All groups share one centre, and each spreads out both ways along 9 directions, with some noise.
Known rows, each followed by its group:
[-8 -2  0 -3 -7  5  5 -9 -1  6  3  5 13 -4 -6 -2]  Q640
[ 23   0  14 -14 -16 -23   9 -16  -4  12  18   6   1 -35  -9  -3]  Q513
[ -8   8  -4  -1  -8   9  17   4  -4   0   4  11  -1   4 -10   5]  Q665
[  7   6 -13   6  -2  10   2  -3   1 -10  -1 -12  23  -9  -8  -1]  Q141
[  2  26  -4   2   9   2  22   3   4   3  -3  -2  14 -15   3   7]  Q665
[  5  10  10   2  -7 -17  10 -19  -5  26   3   6 -12 -17  14 -19]  Q513
[-16  18   3   2   7   9   4  -9 -14  -1   2  -2  -5  -1  11  10]  Q640
[ 6 -3  1 -9 -6 -6 -6 -7 -7 -2  5  0  1  0 -2 -6]  Q141
[-4  5 -5 -1 -3  3  2 -3 -1 -8  0 -5  4  0 -4  7]  Q665
[  5 -12   1  -8  -6   0   5  -2  -8  -1  14   0  -5 -11 -15  12]  Q513
[  2  10  -2   1   7  -2  -6  -9   2  -3  -3 -11   6  -9   7   1]  Q665
[  4   2 -11  -9  -3 -13  -2 -11  18   8   5  -5   8 -23 -14  -9]  Q640
[  1   1  -9  -4   5   4 -14  -6  -1   2   5   1  10   3  -4 -15]  Q141
[-14   0   7   0 -16  -1  16  -2   2  -6  -6  -2   0  -3  -5  12]  Q640
[ 13  11   1  -5 -11   3   6  -1 -15  -8   7  12   1   7   1  12]  Q665
[  8   2  -3  -5  -1 -15  -4  -1  -1  -4   0 -11   4   0   1   1]  Q141
[-1  3  3 -2 -2  4 -3 -8 -2  3  2  7  2 -2  2 -1]  Q665
[ 2  1  3  1 -4 -5  3 -4 -4 -2  4 -4  2 -4  1  9]  Q513
[ -1   0   3   2   3 -15  -1  -5  -6  16  10   4   5   6   7  -2]  Q141
[-11   2   0   4  -7  -1  -3  -8   2  -3   1  -4  12   3  -1   2]  Q640
[ 5 12 -6 11  4 -3  1  4  0 -2  6  1  2  3  0 -4]  Q640
[-8  8 -3  8  4  5 10 -4 -6 15 15  9  5 -6 -5 -8]  Q640
[-3 10 -7  8  8  4 -9 -6 -6  3 11  2  6  4  3 -7]  Q640
[ 0  5 -3  3 -6  2 19 10  5 -1 -4  1  3 -4 -8  0]  Q640
[ 0  0 -3 -2  8  0 10  0 -8  7  5 -5 -7 -9 -1  6]  Q513
[  1   1  -6  -3 -12  -1  10   1   6  -9  -4  -1   5   0  -8  15]  Q141
[ 13   0  -8   5 -13   0 -12 -11  -5  -9   3  -5  -3   2  -1  -3]  Q513
[-10  13  -7  -4  -4  11  -4  -7   5  -5  -1   8  11  -2  -8 -11]  Q513
[ -2   5   6  15  -8   4  -7 -19   9   1  -4   3 -19 -12  11   7]  Q141
[ 2  0  1 -3 -1 -4  1 -6 -5  4  4 -1  0 -4  1 -1]  Q513
[ -9  14   2   2   3   3 -22 -13  -7 -11   2  -2   9  15  12   3]  Q640
[ -7   8   5   3  -6  -9  -9 -13  -4  -2   3  -4   6   2   6  -7]  Q665
[-18   1   5  -3   9  14 -20 -22  -1   3   3   0 -11 -11   4  -3]  Q665
[-4  5 -3 10 -1  6  0 -7  2 -1  0 -2 -4 -2  3  8]  Q141
[ -2  -6   4  -1 -10 -15   0 -11   1  12  -4  -5  -7  -1   7 -12]  Q513
[  4 -12  -6  -1  -1  -6 -19  -9   6  -6  -4 -16   7  -2   0  -2]  Q665
[ 14  -6  20  -3 -23  -1  -8 -23 -15  -7   5   6 -19 -15   6   1]  Q141
[ 12   5   0  -8 -11  11  16  -2 -13  -5   8  11 -10 -11  -7  23]  Q665
[ 14 -12   9  -6 -16  -9  -2 -10   2   3   1   5   2  -7   0   3]  Q665
[ -5  -4   3  -6   5  -4 -20  -5  -3  -6   2  -5   5   8   4   0]  Q513
[-13  28   3  -4  15  -8 -21 -13  25  11 -13  10   7  -2  18 -28]  Q141
[  4   4   5  -9 -10  -7   5  -5  -3  -1   1   2  10  -4  -2  -2]  Q141
[  2  -2   4  -4   1  -3   0  -5 -10   7   6   2   3  -1   3   1]  Q513
[ 10  -3  -8 -13  -8  -4  19  11 -17  -4  10  -2  34  13 -13  10]  Q141
[ -7   3   6 -11   0  -3   2  -5   3   0   9   4   5 -14 -10   2]  Q513
[-18  13  -1   1   2   4  10  -9   2  11   8   7   5 -10  -5  -4]  Q640
[ -2  -2   0 -11 -10   3  11  -1   4  -4  -8  -1   0  -8  -8   5]  Q640
[ 19   6 -16  -1  -2   4  13   3 -17 -15   5 -17  28   1  -4  23]  Q665

New rows. What belongs after each?
[  3   9 -16  -1  -2   8  -3  -2  14 -12  -8  -7  21  -5  -9  -2]  Q141
[ 25  27  -1   1   2   5  10   5 -29  -1  15  19   3  11  11   5]  Q665
[-19  -3   1  -5  -4   5  -8  -8  16  -1  -8   4 -11  -4  -6  -2]  Q665
[ 16  10   4  -2 -15 -11  22   6  -3   6   4  18  -3  -2  -2   1]  Q665
[ -7  -1  -8  -1   0  10  -2  -9  -9  -8   5 -12  12  -3  -6  10]  Q665
[  2   3 -13  -1   3   7   7  11   5   1  -4   7   4   9  -6  -3]  Q665
[ -9  14  -2  -7   6   3  11  -1   6   2   1   1   7 -14  -8   1]  Q513
[14  2 -5 -1  1  4 12  3 -7  7  6  6  5 -5 -3  3]  Q665
[  1  -5   1  -7 -16  -8 -13  -2  16  -8 -15   5  18  16   1  -6]  Q665
[ 1  4 -1  4 -4 -8 -1 -6  0 -3 -1 -9  1 -2  5  4]  Q513
[ -5  21  13  -4   1  -2   2 -16   9   5  -9   4  21 -16  15   1]  Q665
[  2  -3  -9   9   3  16  -1   3 -20  -5   2  -2   7  22   8  14]  Q513
[-17   7   7   4  10   5 -16 -16  -1  12   5   8 -21  -2   9 -15]  Q141
[  0  -3  -8   0   5  12   0  -2 -12  -7  -1 -12  -8  -1   1   7]  Q640
[ -9   1  -3   3  -4  -2   0  -8  -2  -2   4 -10   6  -4  -4   0]  Q665
[-6  1  5  6 -6 -8 15 -4  0 15  7  6  4  1  2  8]  Q141
[  7  10  -4   3   4   3   1  -2 -11   3   7   1  12   3   5  -4]  Q665
[ -8  -7  -9  -7  -5  14   6   3   5  -2  -5   4  15   5 -12   6]  Q665
[-7 -5  8 -1 -6 -3 23  5 -4  1  7 -2  8 -6 -7 24]  Q513
[-2  4 -4 13 -9  8 11 -4  8  2 -2  6  4  2  2 22]  Q141
[ -6  10  12   2   0  -1 -20 -14  -7 -12  17   4  -2  -4   2  11]  Q513
[-13  17  -5  -3   8  -9   9   6   5  -8  -8 -16   2   0   2   7]  Q141
[ 7 -4 -7  2 -2  4  4  2 -9 -5  3 -8  4  4 -1 13]  Q513
[-19   7   2   3   7  13  -4 -15 -16   6  15   2  -6  -5   0  -5]  Q665
[ -1  -8  -4 -11 -15  -7  11  -5   7  11  -6   1   5  -9 -11 -17]  Q513
[ 5  5 -4  3 -5 -2 10  5 -8  6  8  8  3  6 -3 -5]  Q665
[-7 -2 -3 -3  1 -3 -3  1  3 -3 -5 -9  6  6  0  2]  Q513
[  3   9 -14   3  -5  -1   1   9  -8 -15   5  -1 -11  17  -7   2]  Q665
[ 16  -5 -13 -13   3  11   1   4 -12  -4   9   1  15  -2 -12   4]  Q513
[-12  -1 -12   1   4  12   1  -3  -3  -8   3 -11 -11  -6 -11  10]  Q665
[ -4   6  -4   2  -8  -6   4  -6  -2 -10   5 -12 -14  -9  -7  10]  Q665
[-21   4   2 -13   8   1   3  -1   9   4   1   1   2  -9 -11  -3]  Q513
[ -4  -2  -3  -1   8  23  -1 -10 -25   8  19   9  -4  -4  -4   4]  Q665
[  7 -18  -3   9  -2  14  24  -1 -30  10   8 -13 -11  -9  -1  12]  Q640
[-23  16  -1  10  -2 -12   7  -7  12 -12  -6 -24 -12 -10   1  15]  Q640
[ -4   3   5 -18  -4 -15   4 -16  10  21   3   5  -8 -29  -8 -28]  Q513
[ 10  17  -8   3  -3  -3  12   3 -15 -10   9  -6   4   2   0  10]  Q665
[ -2  -9 -12   5  -6  -6  -3   5   2  -3   4  -8 -16   5 -12  -8]  Q665
[  6   0  -2  -1   0   9   0  -2 -14   5   9  10   5   5   0  -2]  Q665
[-12  16   2   7   7  -3   7  -9  -1   7   5  -6  -3 -16   2  -5]  Q665
[  0   5  -3 -19   1   2 -19  -6   2  -2  -1  11   6   7  -3 -17]  Q141
[-15   7  -1   3  -2   3  -6 -11  -9  -4   7  -5  10   5   1  -3]  Q665
[ -3   8   4   4  -4   5  12  -2 -11  -4   2   0   3   2   5  15]  Q141
[  7  18   3 -17   3  -2  11  -9  -4   7   1   8   0 -18   3   2]  Q640
[ 0  8 -3 -1 -2  2  2 -2 -1 -3  0  1  5  2  0  1]  Q665
[-10  34   8  -1  15  14  -2 -15  -6   0   4  12 -15 -15  14   4]  Q665
[  5   6  -4  -4   6   8  -3  -8 -12   6   7   5   8  -2   4  -4]  Q640
[  7  10  -8   5 -10 -16   9  10   1  -5  -1  -4   9  13  -2  -7]  Q665
[-9  8 -8 -1  8  2 -4 -1  0 -4  0 -9  0  1 -2 -2]  Q141
[ -2   2   4   4  -3   5   6  -8 -16  -1   9  -5   2  -8   0  -2]  Q141
[ -5  -4  -3   3   3   3   5  -5  -3  10   6  -4   2 -10  -5  -4]  Q665
[18  4 -2 -5 -9 -5 -7 -7 -4 -9  2 -3 22  1  2  2]  Q513
[ -9   0  -3   3  -2   6  -4 -11   6   4   3   3  -5  -9  -5  -7]  Q141
[ -5   2  21 -22 -17   3  -9 -16 -12 -15  -3   8 -32 -12  -1  -7]  Q141
[ 6 24 -1  6  6 -6  4  1  0  1  2  3 11 -1  9 -4]  Q640
[-13  -3 -14  10   1  -7 -14 -12   9  -7   5 -24  -7  -7  -8   2]  Q640
[ 12   6  -9   3   3  -3 -18  -9   5  -4  -1  -7  13  -3   6  -9]  Q141
[ -3  -2  -7   1  -7   5  -1   1   1 -13   0  -7   8   4  -8  10]  Q513
[  1  15  11  -7  -5   3 -14 -16  -5  -4  14  17  16  -6   0  -7]  Q513
[-30  28   1  -1   8   0   1 -14   8  -7  -9 -14  -3  -9   8  10]  Q640
[-5 -1 -2  3 -2  5  5 -2 -8  8  7  5 16  7 -3 -8]  Q665
[ -1   5  -8 -13 -10  -4  20   9   1  -7  -2  -2  23   3 -15   9]  Q141
[ -4 -12   4 -10 -14   7  -3 -12   1  -4  -1   6   0  -4  -8  11]  Q665
[ 1 18  2 -1  1  5 -3 -8 -8 -4  2  6 14  4 10  1]  Q665
[  0  12  -1  -4 -12   3   8  -3  -5 -12  -1   2  10   3  -2  14]  Q665
[ -9   0   7  13   0   7  -1  -2 -17   0   5   2   5  23  16  16]  Q513
[-5  8  2 -3 -1 -1 -3 -8 11 -1 -7  0 -2 -9  3  0]  Q665
[-12   7   9  -1 -12   1   6  -9  -5  -2   1   6   6   4   2   7]  Q640
[ -8  -4   0 -10   4   4  -7  -4  -5   8  -2   6  11  13   5 -12]  Q513
[-21   6  -1   1  -5 -19  19   1  26  17  -5   4  -6  -3  -4  10]  Q141
[ 13   0 -14  -4   2   7   6  12   7  -1  -9   4  19   7  -4   1]  Q665
